There are 3 nested groupings, the coarsest first. Each group lies inside one group of the grouping before and may be the whole of it. The rows also spread widely along 7 directions, which tell nothing about the answers.
Known rows, each followed by its group in each grouping:
[ 2.36  1.64 -5.39  0.85 -0.28  1.16 -2.97  0.79 -1.67  1.05 -0.65 -2.49
  1.77  1.93 -1.41 -0.09 -2.07  1.82 -0.72  0.84 -0.13  1.19 -1.33 -1.81
 -1.75  3.80  1.10 -2.33 -0.43 -0.85 -0.19 -0.28  0.51 -1.04  1.46  0.09
 -1.34 -1.28 -2.37]	q_143 q_719 Veli
[ 1.44  0.14 -6.35  0.81  1.06 -1.81 -2.87  1.10 -1.32  2.72 -0.75 -2.03
  1.54  0.90 -1.38  1.42 -1.72  0.24 -1.16  1.06 -1.08  1.66 -1.80 -0.89
 -1.54  1.96 -1.00 -0.93  1.44 -2.73 -1.04 -0.96  1.12 -2.51 -0.46 -1.24
 -0.05 -0.33 -1.21]	q_143 q_719 ruzo
[ 3.02 -1.56 -5.75  1.76  2.63 -0.99 -0.03 -1.25 -2.57  1.69 -3.74 -1.36
 -0.23  0.09 -0.48 -0.08 -0.82  1.27 -2.75 -0.17  0.56  1.26 -1.62  2.57
 -2.76  0.02 -1.28 -1.69  3.35 -1.22 -1.27  1.08 -1.93 -2.60  1.68 -1.61
  1.82 -0.71 -1.22]	q_143 q_719 Luz
[ 1.54 -0.82 -5.12  0.97  1.56  2.13  0.65 -1.17  0.43  0.12 -2.50 -2.57
 -1.32  1.30  0.99 -0.85 -0.61  2.17 -3.16 -0.63  1.12 -0.87 -1.96  1.01
 -1.76  1.50  1.10 -3.13  2.09  1.71  0.44  0.66 -0.73 -1.11  1.11 -0.20
  1.61 -0.47 -1.91]	q_873 q_592 mez
[ 1.83  0.63 -0.53  1.78  3.79 -0.74  0.59 -1.64  1.29 -0.45  1.16 -2.71
 -2.46 -0.94 -3.50  3.39 -0.39  3.50  1.41 -1.53  0.60  0.25 -0.80 -0.23
  0.12  1.80  1.09 -0.25 -1.17  2.01  2.99  1.06 -0.91 -0.19 -3.76 -0.19
 -2.64  0.61 -0.60]	q_873 q_862 ketip
[ 1.00 -0.17 -1.70  2.21  3.66 -3.00 -1.06 -0.29  0.38  2.03  0.46  0.45
 -0.64 -1.80 -3.01  1.88  0.87  1.50  0.36  0.38 -1.65 -0.69 -0.19  0.20
 -1.02 -0.88 -0.88  1.47  0.51 -0.59  1.28  0.92  0.54 -2.46 -4.14 -0.96
 -0.93  1.72 -0.34]	q_143 q_998 lok
[ 5.57  2.15 -2.65  2.03  0.42  3.74 -2.21  1.57 -3.36 -1.48 -2.16 -0.21
 -0.43 -0.28 -2.20 -2.22 -1.66  3.41 -3.29 -0.03 -0.74  0.30  0.66 -0.25
 -3.75  2.75  2.22 -2.68  1.09  0.89 -0.76  1.30 -1.18 -1.02  5.10 -1.02
  1.01 -0.88 -2.34]	q_143 q_998 deta
[ 0.75  2.76 -0.08  1.25  0.54  2.78 -0.95  2.00  0.77 -2.28  0.02  0.06
 -1.75 -1.20 -0.09 -0.46  0.63  1.81 -3.91  0.90 -0.75 -1.12 -1.57 -0.11
 -2.52  0.73  0.40 -0.80  0.93 -0.11 -1.50  0.06  0.47 -1.01  0.73 -1.48
  2.51  2.33 -1.65]	q_873 q_950 zedof
[-0.10  3.38 -1.85 -0.21  0.01  0.66 -0.46 -1.14 -0.64 -0.01  1.52 -3.31
  3.16  0.60 -1.04 -1.28  1.47  0.80 -0.41  2.19  0.94  0.19 -4.89 -0.06
 -0.71  0.42 -0.70 -1.48 -2.83 -2.62 -0.84  1.58 -0.49 -0.95 -0.63  2.04
 -1.41 -0.06 -1.48]	q_873 q_592 fifun
[ 2.13  1.16 -4.12  0.52  0.55  2.59 -0.13 -2.31 -0.91  0.63 -1.42 -2.73
  2.39  2.03 -0.02 -2.42  0.38  2.99 -1.09  0.74  1.90  0.26 -2.93  0.45
 -2.48  1.62  1.12 -3.87 -1.45  0.32  0.78  1.65 -1.46 -1.02  1.94  2.47
 -1.35 -1.91 -2.26]	q_873 q_950 zedof
[-0.17  2.44 -1.84  0.75  0.90  0.38  0.46 -1.14  0.61 -0.78  1.69 -3.79
  1.05  0.00 -0.87  1.05  0.19  0.95 -1.38  1.07  1.65  0.53 -4.43  0.20
 -0.94  1.11 -1.30 -1.01 -1.15 -1.82 -0.82  0.21 -0.76 -0.88 -1.06  0.14
 -0.55  0.93 -1.27]	q_873 q_950 zedof
[ 0.67  2.02 -5.25  0.27 -2.32  3.86 -1.46  1.08 -0.17 -0.40 -0.53 -2.74
  1.65  2.15  1.96 -2.12 -1.04  0.74 -5.27  1.71  1.02 -1.89 -3.39 -0.88
 -2.42  2.84  0.30 -2.46  0.81 -1.97 -2.80 -0.61  1.30 -1.41  3.90 -0.55
  2.83  0.83 -3.32]	q_143 q_998 lok
[ 0.62  2.53 -1.15  0.03  0.52  2.39  0.65 -1.97 -1.12 -1.05 -0.74 -1.39
  2.11  0.18  0.54 -3.60  2.63  1.70 -2.01  1.60  1.55 -1.15 -4.64  1.96
 -2.40 -1.40 -0.20 -2.14 -1.61 -0.76 -1.34  2.91 -1.93 -1.48  0.88  2.24
  0.53 -0.07 -1.86]	q_873 q_592 mez
[ 2.53  3.00 -2.45  0.31 -0.24  3.44 -2.99  1.68 -1.72 -0.43 -0.77 -0.38
  2.42  0.62 -0.90 -2.73  0.25  2.23 -2.14  1.94 -0.88  0.80 -1.53 -0.87
 -2.98  1.50  1.05 -2.85 -0.98 -1.17 -0.76  0.65  0.45 -1.74  2.90  0.72
 -0.02 -0.59 -1.89]	q_873 q_950 zedof
[ 5.22  1.06 -2.21  2.09  3.35  0.66 -0.65  0.20 -3.03 -1.18 -1.62 -1.38
 -1.60 -1.40 -4.04  0.28 -1.21  3.44 -0.53 -1.06 -1.24  2.41  0.46  0.81
 -1.76  1.95  1.10 -2.38  1.12  1.17  1.05  1.63 -1.93 -0.75  1.75 -1.23
 -1.21 -1.41 -0.37]	q_873 q_592 fifun
[ 1.95  1.68 -3.71  1.51  0.78 -0.01 -3.86  2.44 -0.17  1.02  0.41 -0.78
 -0.42  0.61 -2.76  1.88 -1.86  2.10 -0.11  0.48 -2.02  0.56  0.78 -2.97
 -1.26  3.65  1.64 -0.46 -0.16  0.21  0.87 -0.88  1.84 -0.84 -1.25 -0.94
 -1.52  0.19 -1.62]	q_143 q_719 Veli
[ 2.69  1.17 -3.51  1.09  1.03  1.03 -1.06 -2.43 -2.05  1.28 -1.61 -1.32
  2.31  1.52 -1.80 -2.01  0.29  3.31  1.07  0.43  1.23  0.11 -1.71  0.10
 -2.33  1.58  1.60 -2.47 -2.09  0.85  1.25  2.73 -1.84 -0.81  0.55  2.77
 -2.92 -2.10 -2.46]	q_143 q_719 Veli
[ 1.03  1.88  0.80  1.40  3.57 -1.68 -1.68  0.29  0.00  0.78  0.58  1.78
  0.52 -2.50 -3.18  0.03  2.69  1.99  0.97  1.52 -1.98  0.44 -0.72  0.29
 -1.94 -2.14 -0.68  0.83 -1.21 -0.70  1.15  1.85  0.03 -2.37 -3.65  0.56
 -1.48  1.23  0.07]	q_873 q_950 zedof
[ 2.79  1.45 -2.00  1.86  2.16  1.38 -2.20  3.41  0.51 -1.55  0.25 -1.01
 -3.94 -1.16 -2.86  2.39 -2.04  2.76 -2.04 -0.93 -2.44  0.55  1.32 -1.66
 -0.87  3.25  2.01 -1.01  1.74  2.04  0.96 -1.00  0.98 -0.35 -0.56 -2.89
  0.69  1.02 -0.94]	q_873 q_592 mez
[ 3.79  0.09 -5.17  0.89  2.10  1.19 -2.66  1.83 -2.05  1.04 -2.42 -0.56
  0.16  0.53 -1.55 -1.00 -1.21  2.18 -1.74  0.35 -1.99  1.94  0.40 -0.21
 -2.23  1.82  1.21 -2.97  1.76  0.09  0.61 -0.07  0.32 -2.20  1.93 -0.96
  0.23 -1.53 -0.87]	q_873 q_592 mez

New rows, each followed by its group in each grouping:
[ 4.20 -1.78 -3.45  1.97  4.78 -0.11  0.00 -1.08 -1.69  1.06 -3.75  0.47
 -1.81 -1.06 -2.17 -0.86  0.25  3.53 -0.62 -1.13 -0.92  0.95  0.89  2.22
 -2.36 -0.50  1.05 -2.33  2.38  2.36  2.18  2.06 -1.86 -2.01  0.19 -0.56
 -0.16 -1.50 -0.19]	q_873 q_592 mez
[ 2.14  3.03 -1.87  0.80  1.21  1.43 -0.62  1.01 -1.03 -2.07  1.42 -3.69
 -0.55 -0.37 -2.48  1.27 -1.42  1.86 -1.30  0.14 -0.08  1.58 -2.55 -0.61
 -0.46  2.89  0.27 -1.47 -0.54 -0.57 -0.42 -0.02 -0.80 -0.24  0.44 -1.23
 -0.58  0.14 -1.18]	q_873 q_592 mez
[ 1.94 -0.18 -3.06  1.72  2.70 -1.67 -1.92  0.74 -1.14  1.94 -1.14  1.06
  0.59 -1.28 -1.98 -0.24  0.78  0.97 -1.39  1.25 -1.94 -0.07 -0.27  0.54
 -2.30 -1.07 -1.08  0.25  1.61 -1.85 -0.18  0.75  0.70 -3.49 -0.94 -1.35
  0.73  1.04 -0.61]	q_143 q_998 lok
[ 0.27  0.64 -4.60  0.44  0.09  2.02 -1.43  0.59  1.60  0.77 -0.95 -1.93
 -0.39  1.78  0.68 -0.75 -0.22  1.88 -2.43  0.71 -0.25 -1.41 -1.32 -1.16
 -1.21  2.12  1.66 -2.57  0.64  0.93  0.73 -0.15  1.66 -0.66 -0.22  0.30
  0.81  0.21 -1.99]	q_873 q_592 fifun
[ 0.23  0.68 -1.64  1.28  1.89  1.24  0.21  0.96  1.69 -1.37 -0.45 -0.79
 -3.26 -1.00  0.08  0.89  0.35  1.45 -3.61 -0.08 -0.47 -1.56 -1.57  0.52
 -1.46  0.35  0.34 -0.61  2.19  0.96 -0.60  0.15  0.25 -0.95 -1.26 -1.98
  2.85  2.32 -1.27]	q_873 q_592 mez
[ 1.26  3.60 -1.33  0.93 -0.97  3.06  0.68 -1.94 -1.01 -2.14  1.15 -3.61
  1.38  0.62 -0.63 -1.61  0.15  2.33 -2.22  0.78  2.57 -1.68 -4.52  0.23
 -1.83  2.08  0.28 -1.72 -2.16 -0.85 -1.49  1.86 -1.77 -0.16  2.16  1.21
 -0.29  0.51 -3.13]	q_143 q_998 lok
[ 3.62  3.16 -1.66  0.83  2.47 -0.26 -2.73  1.91 -2.64 -0.58  1.09 -1.92
  0.93 -1.26 -4.81  0.84 -0.99  2.06  0.92  0.60 -2.32  3.25 -0.82 -1.06
 -0.85  2.04  0.17 -1.01 -1.36 -1.28  0.64  0.50 -0.51 -1.32 -0.19 -0.63
 -2.60 -0.89 -0.10]	q_873 q_592 mez
[-1.18  0.30 -2.89  0.74  2.58 -1.87  0.18 -0.56  2.35  1.06  1.12 -2.53
 -0.78 -0.40 -0.63  2.24  0.64  0.43 -1.05  0.54 -0.03 -0.58 -2.95  0.10
  0.21 -0.12 -1.00  0.39  0.44 -0.73  0.54 -0.22  0.90 -1.46 -4.56 -0.79
  0.17  1.78 -0.48]	q_873 q_592 mez
[ 3.20  2.30 -0.97  1.33  1.45  2.92 -1.27  0.76 -1.28 -1.22 -1.29  0.29
 -0.40 -0.65 -1.63 -2.02  0.61  3.27 -1.87  0.36 -0.54  0.17 -0.57  0.18
 -3.23  0.85  1.50 -2.49 -0.09  0.90  0.14  1.69 -1.05 -1.16  2.08  0.21
  0.01 -0.27 -1.45]	q_873 q_950 zedof
[ 0.62  5.25  0.11  0.02 -1.14  4.19 -3.09  2.24  2.02 -2.00  3.18 -1.79
 -0.25  1.18 -2.21 -0.35 -0.13  3.82  0.19  0.90 -0.81 -1.87 -0.95 -4.13
 -0.42  4.11  3.92 -1.70 -4.44  2.45  1.95  0.41  1.46  1.52 -1.61  2.00
 -2.57  0.59 -2.82]	q_873 q_592 mez
[ 1.12  4.44 -0.36  0.32  1.19 -0.11 -1.77  1.57 -1.33 -1.54  2.75 -2.88
  1.42 -1.47 -3.26  1.19 -0.02  0.64 -0.44  1.60 -1.05  1.97 -3.53 -0.70
 -0.28  1.26 -1.22  0.07 -2.07 -2.95 -1.33  0.27 -0.29 -1.19 -1.21 -0.66
 -1.31  0.95 -0.47]	q_873 q_592 mez
[ 2.15  3.10 -1.41  0.77  0.66  0.46 -4.20  2.79 -1.72  1.12  0.17  2.11
  2.51 -1.07 -2.57 -2.03  1.25  1.21 -1.34  2.91 -2.81 -0.27 -0.32 -1.24
 -2.87 -0.44  0.28  0.11 -0.95 -2.31 -0.85  1.19  1.52 -2.77  0.06  0.20
 -0.13  0.96 -1.10]	q_143 q_998 deta
[ 2.78  4.34  2.15  1.45  1.34  2.87 -1.71  2.77 -0.23 -3.74  1.84 -0.81
 -3.01 -2.09 -3.61  1.93 -0.75  3.36 -1.18 -0.25 -1.52  0.26 -0.11 -1.75
 -1.32  2.80  1.76 -0.23 -1.29  0.93  0.09  0.43  0.11  0.17 -0.09 -1.82
 -0.23  1.98 -1.00]	q_873 q_862 ketip
[ 0.05  1.34 -0.01  2.21  1.70 -0.04 -2.12  2.44  2.49 -0.39  0.36  1.56
 -4.03 -1.50 -1.58  2.24  0.52  2.30 -2.08  0.04 -1.92 -2.71  0.78 -1.27
 -1.52  0.74  1.11  1.33  1.15  1.72  0.19  0.24  1.57 -0.71 -3.72 -1.88
  1.79  3.38 -1.78]	q_143 q_719 Luz
[ 3.42  4.50  2.07  1.99  1.58  1.21 -0.75  0.57 -2.29 -2.94  1.63 -0.76
 -0.73 -2.68 -4.49  0.24  0.32  2.89 -0.92  0.39 -0.16 -0.08 -1.48  0.19
 -2.02  0.89  0.25  0.49 -1.58 -0.38 -1.07  2.35 -2.04 -0.41  0.63 -0.59
 -0.84  1.37 -1.42]	q_143 q_998 deta
[ 0.19  3.22 -3.73  0.10 -1.31  0.88 -2.54  1.41 -1.07  0.32  0.61 -2.21
  2.65  1.08 -0.26 -0.61 -0.37  0.21 -2.17  2.19 -0.10  0.15 -3.86 -1.26
 -1.86  1.78 -0.77 -1.06 -0.71 -3.33 -2.70 -0.09  0.86 -1.65  0.81  0.07
  0.60  0.60 -2.34]	q_143 q_719 ruzo
[ 0.39  3.38 -2.83 -0.67 -2.18  5.01 -2.53  1.28  0.88 -0.43  0.32 -1.71
  2.16  2.65  1.28 -2.37  0.31  2.31 -2.51  2.05  0.29 -1.56 -2.55 -2.29
 -2.11  2.76  2.39 -2.88 -2.33 -0.10 -0.25  0.14  1.72 -0.85  1.70  1.97
  0.12  0.14 -2.93]	q_873 q_862 ketip
[ 3.12 -0.85 -4.43  2.15  1.78  1.62 -0.74 -0.96 -0.28  0.70 -2.99 -0.52
 -2.18  1.05 -0.94 -0.12 -1.48  3.88 -1.41 -1.34  0.40 -0.82  0.92 -0.14
 -2.47  2.68  2.64 -2.36  1.65  3.37  1.53  1.22 -0.81 -0.33  0.69 -0.13
 -0.07 -0.87 -2.46]	q_143 q_719 Veli
[ 0.63  1.44 -2.85  0.74  1.11  0.75 -2.48  1.33  2.03  0.81  0.95 -1.32
 -0.96  0.97 -1.92  0.93 -0.25  2.51 -0.06  0.47 -1.55 -0.90 -0.07 -2.48
 -0.08  2.64  2.23 -1.37 -1.05  1.44  2.27 -0.14  2.13 -0.28 -2.74  0.47
 -1.57  0.35 -1.45]	q_873 q_592 fifun
